The rows of a group lie close to one hidden flat surface of 10 dimensions, which passes through zero. Surfaces can cross.
(in the rows, 128 means zero)
Known rows, each followed by its group:
[135  66  58 131 136 148 125 117 164 177 112 101 136 175 134  84 177 100]
zev
[139  93  85  65 166 146 116 113  98  85 113 126 116 172 165 124 104 155]
bufu
[138 106  77 137 122 140 153 145 119 170 121 124 176 165 116  99 151 141]
larav
[124 166 136 175  80 104 111 155 151 168 110 135 120 132 129 145 144  66]
ruz
[107 128 152  87 138 174  77  95 136 152 136 173 112 204 169 154 101 148]
zev
[141 132  60 103 168 127 100  89 129 157 171 162 119 157 141 163 100 164]
ruz
[160  96 107 132 145 125 146 197  86 105 118 166  77 150  88 138 134 172]
zafuv
[160 172 120 132 152  93 216 157  67  99 133 156 190  99 124 147 142 186]
ruz
[184 201 118  93 137  97 162 124 132  81 102 121 132 126 176 152 155 151]
bim
[ 82  98 103 104 142 117 105  98 113 110 123 127 138 156 184  91 124  74]
bim
[157 161 151  93 146 132 173 140 125 104 108 141 156 141 135 108 170 175]
lomud
[167 196 130 129  60  85 115 106 163 119 133 157 195 106 101 171 159 152]
zafuv
[174 148  31  87 100 105 123 123 122 124  99 102 209 137 144 128 133 136]
bufu
[104 135 193 111 125 115 115 109 126  75 134 210 105 178 163 147 162 137]
lomud
[148  84  99 109 165 172 137 144  84 134 114 147 107 190 154 175  92 162]
ruz
[ 93 159  92 106 140  92 137 138 103 118 166 166 140 156 139  21 159 147]
zafuv
[134 124  83  85  78  87  65 124 115  62 108 141 134 138 139 129 117 114]
zafuv
[142 174 126 141 149 118 165 108 126 132 153 108 133  89 144 155 105 144]
bufu
[121 170 152 144  77 134 187 157 111 110 108  73 186 119 144  58 138 132]
zev
[ 96 132 180 133  79 138 119 160 137 129  90 148 133 183 142  71 177  90]
ruz
[134  66 132 153 122 163  94 113 153 157 153 127 104 119  71 178 100 152]
bim
[144 211 128 121 111 136 128 182  88 143 130 135 110 139 135 123  70 165]
ruz
[131 200  88 146 153  98 180 145 125 158 126  95 129 115 177  85 145  96]
zafuv
[131 137 158 122 163 120 119  76 162  92 156 114  58  86 153 165 111 123]
bufu
[ 75 105 190 129 137 129 109  61 133 122 150 163 165 110 142 168 119 101]
bim
[121 157 158 123 166 146 156  73 160 170 149 125 170 112 147 135 148 136]
zafuv
[145 103 124 184  72 150 105 129 171 188 125  96 148 108  75 180 115 112]
lomud
[137 177 141 130  90 141 130 134 138 172  87 140 183 167 163 154 146 109]
bufu
[153 149 127 110 101 125 117 165 120 108 124 129 125 115  82 107 124 171]
bim
[128 104 122 105 133 196 103 136 148 160 125  59 103 126 103  91  80 149]
larav
[133 115 144 131 133 114 114 216 103 106  75 154  66 143 105 106 153 100]
larav
[135  62  59 135 170 149 112 127 145 206 136 154 127 170  97 131 152 133]
larav
[101 105 152 135 153 156  70 120 175 160 141 136  21 152 124 118 119 100]
larav
[111 144 144 144 141 141 154 103 139 139 174 111 112 121 143 103 114 147]
bufu
[110 126 101 100 141 138 141  54 136 127 156 104 192 135 177 107 120 137]
bim
[145 107  85 125 142 106 128 120 131 114 155 164 101 151 116 123 156 157]
lomud
[108 149 148 189 117 135 126 165 119 193 146 137 110 110  97 157  90 108]
larav
[134 130 113 123 161  91 126 113 141 102 133 166  74 150 161 132 172 109]
zev
[131 151 102 159 113 103 102 107 159 187 136 164 140 140 136 176 140  91]
ruz
[171 141 153 118 148 130 133 124 152 126  91 141 111 124 133 198 149 129]
zafuv
[117 135 186 110 129 126 124  77 136  80 144 128 144  90 138 171 107 135]
lomud
[132 115  92 139 162  91 139 157 125 124 139 154  84 132 109  85 172 125]
zev
[162 148 135 135 128 113 154 117 179 120 113 142 100 164 163 123 214 120]
zev
[141 159 144  96 139 116 116 103 182 103 123 144  78 159 160  94 193 128]
bufu
[128 140 125 140  79 147 117  78 148 161 178 141 187 140 117 154 107 172]
bim
[ 76 101 155 129 125 117  78  66 139 135 173 151 163  89 101 147  99 113]
zafuv
[126 130 134  98 156 162 104 116 135 137 143 125  85 144 129 116 105 161]
ruz
[127 114 101  79 185 113 151 103 119  84 141 114 138 106 136  76 147 156]
zev
[159  80 108 117 101 129  69 144 142 115  81 147  98 156 110 185 135 103]
lomud
[165 152 118 141 118  90 141 152 123 119 103 119 157  67  93 174 135 114]
bufu
[144 127 128 144 165 144 156 107 147 174  95  76 156  83 147 185 116  81]
bim
[122 169 138  87 106  89 101  55 173  65 145  83 149  61 151 103 129 108]
zafuv
[111 129 136 158 104 123 123 131 143 123 156 114  89 128 124  91 126 120]
lomud
[178 136 132 107 136 150 154 133 156 106  81  77  95 141 162 134 146 134]
bufu
[148 103 161 108 153 139 120 111 155  75 103  83  66  94 139 159 122 112]
zafuv
[159 157 121  87 157 185 130 135 132 160 123 131  95 197 158 129 115 188]
zev
[130 170 185 134 103  85 161 132 112  52 114 125 142  74 141 140 142 116]
larav
[ 97 128 162 118 126 120 111 162 101 117 128 160 124 120  94 103 128 134]
larav
[110 137  81 125 113 158 137 119  97 146 144  87 143 164 180 101  66 132]
zev
[105  88 143 130 131 139  98 102 112 132 144 144 147 107 107 184  79 126]
ruz
[100 155 174 149  99 170 138 133 111 171 111 114 168 153 168 149  88 103]
zev
[156  99 124 152  89 120  88 169 130 132  83 126 123 104  73 194 116  97]
lomud
[138 153 188 111 129 144 138 140 108 105 108 108 157  73 106 168  86 152]
zev
[118 141 139 170 132 132 146  98 167 160 188 133  89 127 123 107 150 146]
lomud
[123  52 170 123 110 178 159 101 148  95  87  56 174 124 134 106 146 113]
ruz
[123 159 195 123 166 108 133 138  99 107 115 180 110  97 134 208 111 120]
bufu
[ 80  61 168 119 133 177 124  71 141 117 169 131 133 159 131  93 128 157]
bim
[ 96 125 156 156 103 112 120 212  87 111 117 119  93  91  71  70 102 109]
larav
[ 96 114 144 171 114 163 135 148 109 207 130 152 160 169 121 137 117 113]
zafuv
[135 139 163  95 167 126 123 143 135 121 100  97 144  46  68 119 129 134]
lomud
[122  93 133 145  92 166 117 155 130 150 108 104 114 161 123 119 114 112]
bim
[182 137 103 150 127 125 187 163 117 139  89  78 164  91 110 159 132 132]
larav
[138 143 124  97 125 113 134 124 117  56 132  82 113  83 133  95 102 145]
larav
[ 70 123 127 116 128 125 119 131  69 125 167 174 169 150 123  82  95 152]
bufu
[128  86 151 124 144 159  75 112 162 176  83 126 122 125 117 208 116  75]
bim
[137  86 121 101 158 130 130  51 118 112 145 148 211 101 125 210 112 158]
ruz
[ 89 137 208  80 139 137 105  85 149  75 142 157 105 142 151  87 157 147]
lomud

New rows, each followed by its group:
[160  98  81  77 164 153  94 161 148 172  64 128 131 161 107 125 165 120]
lomud
[120 101 110  90 185 153 135  88 140 139 146 129 123 164 153  94 143 157]
zafuv
[104  93 125 126 155 173 122 130 126 162 148 150  96 184 131  92 126 155]
ruz
[ 99 142 194 105 142 144 126  80 154 126 139 132 157 111 135 116 141 131]
zafuv
[ 81  91 172 123  98 125  64 156 113  89  99 163  74 153 125 116 121  79]
zafuv
[102 109 160 119 128 128  97 156 109 122 100 151 116 133 117 140 117  95]
zev
[147 127 121 102 146 116 116  98 133 121 136 169 159 120 109 181 137 160]
zafuv
[138 127 138  82 137 132 104 149 112  91  62 102 109 124 158 141 109  91]
lomud
[161 150 120 109 139 145 130 165 151 152  98 139 102 174 124  99 174 149]
bim
[147 134  78 140  48 122 112 115 130 129 143  99 186 120 110 134  99 144]
zafuv
[112 156 187 159 185 116 176 163 115 161 133 166 121  89  95 138 160 128]
zev
[ 95 128 107 164 163  97 118 150  96 153 150 159  87 114 131 136 106  82]
lomud
[ 76 123 147 185 133 116 188 124  94 125 151 113 133 126 177  92 123  81]
bim
[132 143 121  78 218 126 141 131 137 152 118 148 119 135 133  89 173 144]
lomud
[111 119 145 152 180 152 168 100 164 168 172 104  91 118 135  87 148 137]
zafuv
[120 129 155 135 168 108 131 132 121 139 101 111 147  50 111 171 111  72]
bim
[130 171 159  87  92 143 119 156 108  86 132 139 121 152 122  85 115 187]
zev
[150 182  99 112 200 145 185 145  94 145 147 122  81 155 182 111 102 176]
zev
[161 140 110 113 132 100 164 135 107  41 128 108  81 121 163 120 130 151]
bim
[165 154 139 150 138 106 173 128 142 108  97  89 120  83 159 183 141  92]
zev
[139 138  51 112 117 112 145 125 109 100 124  92 127 163 188  76 122 123]
bim
[127 183 119 144 178 118 161 141  93 140 162 157  69 143 176 142  97 146]
zev
[137  89 133 132 162 171 148 125 132 160 117 143 112 182 148 151 145 137]
ruz
[161 137 110 100 126 176 140 155 174 176  87  51 134 146 116  56 161 140]
lomud
[160 138 114 138 158 146 172 109 148 160 108  65 153  94 155 166 122 110]
bim
[112 125 111 119 111  95  75  85 132 130 157 180 176 112 106 173 117 123]
zafuv
[183 132  42 108 124 125 110 158 140 135 131 125  85 161 106 106 137 173]
bim
[132 120 134  79 225  94 114 126 110  77 131 180  63 104 127 154 135 140]
zev
[126 104 118 138 151 158 152 113 152 170 137 143 130 182 142 105 174 139]
ruz
[ 98 118 191 188 144 167 152 127 155 204 151 139 112 130 111 141 141 114]
zafuv
[185 165 125 135 113 104 168 189 112  89  96 126 107 115 113 141 147 154]
zafuv
[169  96  72 147 177 127 146 151 123 144 114 127  57 151 144 172 129 122]
ruz
[138  89 101 123 109 115  90 108 141  91 142 161  83 172 135 142 143 134]
lomud
[154  87  57 167  81 143 107 148 145 147 121  81  78 162 132 138 104 104]
zafuv
[123 124 154 149 101 144 153 142 115 144 105 129 173 144 134 141 137 115]
ruz
[ 99 112 186 159  95 170 126 129 143 168 139 150 138 164 112 124 136 135]
bim
[140 120 119 118 160 129 107 137 125 143  82  97 123  87 130 192  88  76]
lomud
[160  82 118 167 118 172 147 143 162 161 158 134  75 174  83 120 160 189]
zafuv
[ 99 158 172 183  98 101 107 113 144 160 189 209 117 125  96 161 140 137]
zev
[128 151 128  65 150  99  84 112 126  85  68 145 120 143 195 155 135  70]
zafuv
[118 109 119  77 127 139 104  98 113 101 134 125 175 124 118 117 103 161]
larav
[153 115 130 117 163 153 167 121 166 163 110 108 158 124 106 107 191 151]
zev
[135 158 112 111  40 113  66 187 102 113  95 130 158 131  87 117  93 133]
bim
[131 100 132  97 152 115 108 151 111 110  95 184 134 149 107 138 159 130]
larav
[140  71  93 104 112 125  76 103 164 113 102 127 112 162 131 132 159 101]
zev
[109 141 219 137  95 161 120 112 174 141 127 129 134 131 114 122 156 131]
lomud
[158 183 134 107 170 108 141 124 139 156  83 166 141 145 175 188 167 103]
zafuv
[140 102 112 130 162 105 102 150 108 117 115 172  80 126 111 186 123 110]
zafuv
[143 163 157 120 163 133 164 161 129 146  99 132 124 129 128 114 164 132]
lomud
[150  99 129 162 142  96 109 168 119 120 134 184  58 117  74 187 136 132]
zafuv
[114 142 209 167  51 141 119 124 188 120 143  98 106 107  98  95 153 122]
zafuv
[151 119 118 123 134 156 137 111 165 171 149 124 158 128  80 118 154 182]
zev
[ 83 116  92 108 128 119 105 136  78 117 128 142 131 166 169  85  92  98]
lomud
[ 90 131 116 153 112 109  93 110 119 135 169 157  90 139 147 135  92  98]
larav
[121 137  92 152 167 118 160 121  95 137 145 104 118 105 168 152  78 102]
zev
[145 141 192 103 149 115 152 154 132  74  84 136 114 101 110 114 184 137]
larav
[165 130 134 115 161 123 140 124 129 127 127 167 139 120 107 184 148 173]
zafuv
[ 92 144 136 145 138 152 172 165  72 173 116 116 186 136 145  97  98 119]
zafuv
[135 102 178 129 119 168 145 170 131 123  82 112 110 155 119 112 151 130]
bufu
[139 196 137 155 106  99 172 114 124 126 167 151 169 116 134 134 140 170]
bim
[145 124 137 175 102 169 134 185 136 212  96 109 140 134  80 149 118 118]
zev
[118 145 140  92 107 110 120 140  89  70 105 115 170  98 131 117 100 125]
zafuv
[173 136 117  55 124 146 122 129 121  53  85  77 120 133 155 119 112 167]
zev
[143 150 157 133 140 149 118 102 177 173 137 182  97 185 151 171 168 143]
zev
[178 173 134 135 129 131 189 131 144 112  88  75 130 118 177 145 151 121]
zev
[147 161 113 120 114 138 171 132 122 115 133  82 155 119 141  86 124 166]
zev
[113 111  99 148  84 154 126 167 115 165 102 101 143 175 135  77 121 104]
zev
[125 103  62  97 167 116 116 122  84 128 131 145 149 137 140 141  98 128]
zafuv
[105 128  96 168 118  98 145 108 112 121 133 106 125 124 196 141 109  57]
zev
[122 113  49 121  87 135  96 145  85 131 133 102 143 158 145 114  57 125]
larav
[ 97 137 154 133 104 130  76 170 122 131 120 145  70 147 119 104 104  98]
ruz
[125  88 126 112 117 109  88 129 117 109 131 208 143 164  93 149 157 149]
lomud
[145  87  91  85 144 145  90  92 160  84 126  49  70 100 135 114  93 126]
ruz
[167 177 129 165  77 115 169 117 128 108 122 116 127 141 195 197 116 120]
bim
[144 174  64 137 166 148 159 164  77 162 169 112  80 148 155 120  50 182]
zev
[ 98  81 107  95  92 156  76 117 121 127 119  90 171 131 107  94  83 124]
bim
[ 93 110 129 133 122 111 100 155 101  95 110 107  86 111 144 102  95  66]
zafuv
[ 95 151 129 108 177  84 121 113 103 101 126 126 126  77 160 117 109  77]
zafuv
[ 78 178 138 113 122  95 128  82 114 136 136 155 218 125 187 121 129  81]
bim
[128 119  37 177 148 119 152 120 136 185 189 131  87 170 147  93 134 132]
lomud
[ 74 143 191 140 140 139 128  83 127 145 158 158 144 131 163 142 114 110]
lomud
[112  80  93 158 167  87 137 134 118 126 110 122 111  99 132 127 152  48]
zev
[155 187 100  80 155 133 147 149 140 174  64  77 196 111 141  92 149 110]
bim
[121 102 115 158 115 110 117  79 159 108 209 148  92 116  98 119 137 163]
lomud
[108 132 100 107 149 129 114  94 120 152 117 111 165 130 176 139 101  87]
zafuv
[139 157 102 147 107 123 169 163 103 120 125  76 131 115 145  89 106 130]
lomud
[141 167  93 135 120 142 159 106 148 180 144 113 180 156 152  99 149 149]
zafuv
[120 176 124 102 142  64 118 118 133  77 138 134 104  90 143  91 153 104]
zafuv
[157 122 124 117 144 140 118 127 145 135  94  56 144  45  93 172  89 105]
lomud
[102 144 164 136 145 154 130 113 155 174 133 152 105 179 165 109 153 110]
lomud
[159 134 140 141  99 107 130 130 187 109 112  80 115  72  86 111 175 114]
bufu
[138 118 168  91 177 169 167 104  95 107 138 134 169 116 121 163 100 206]
ruz
[137  96 141 115 165 131 106 126 145 117 156 170  75 123  73 139 145 173]
bim
[143 127 106 128 156 117 174 124 140 117 107  99 131 133 165  96 178 104]
zev
[105  84  71 106 116 108 116 127  75  83 148 135 160 140 128  85 104 143]
ruz
[ 79 140 141 164 117 122 139 147  77 164 139 172 178 146 137 138 108 106]
lomud
[149 168 166  94 102 119 119 123 132  87  78 119 164 109 149 162 130 113]
zafuv
[120 134 156 128 123 171  98 154 127 184 102 151 123 175 125 153 109 124]
larav
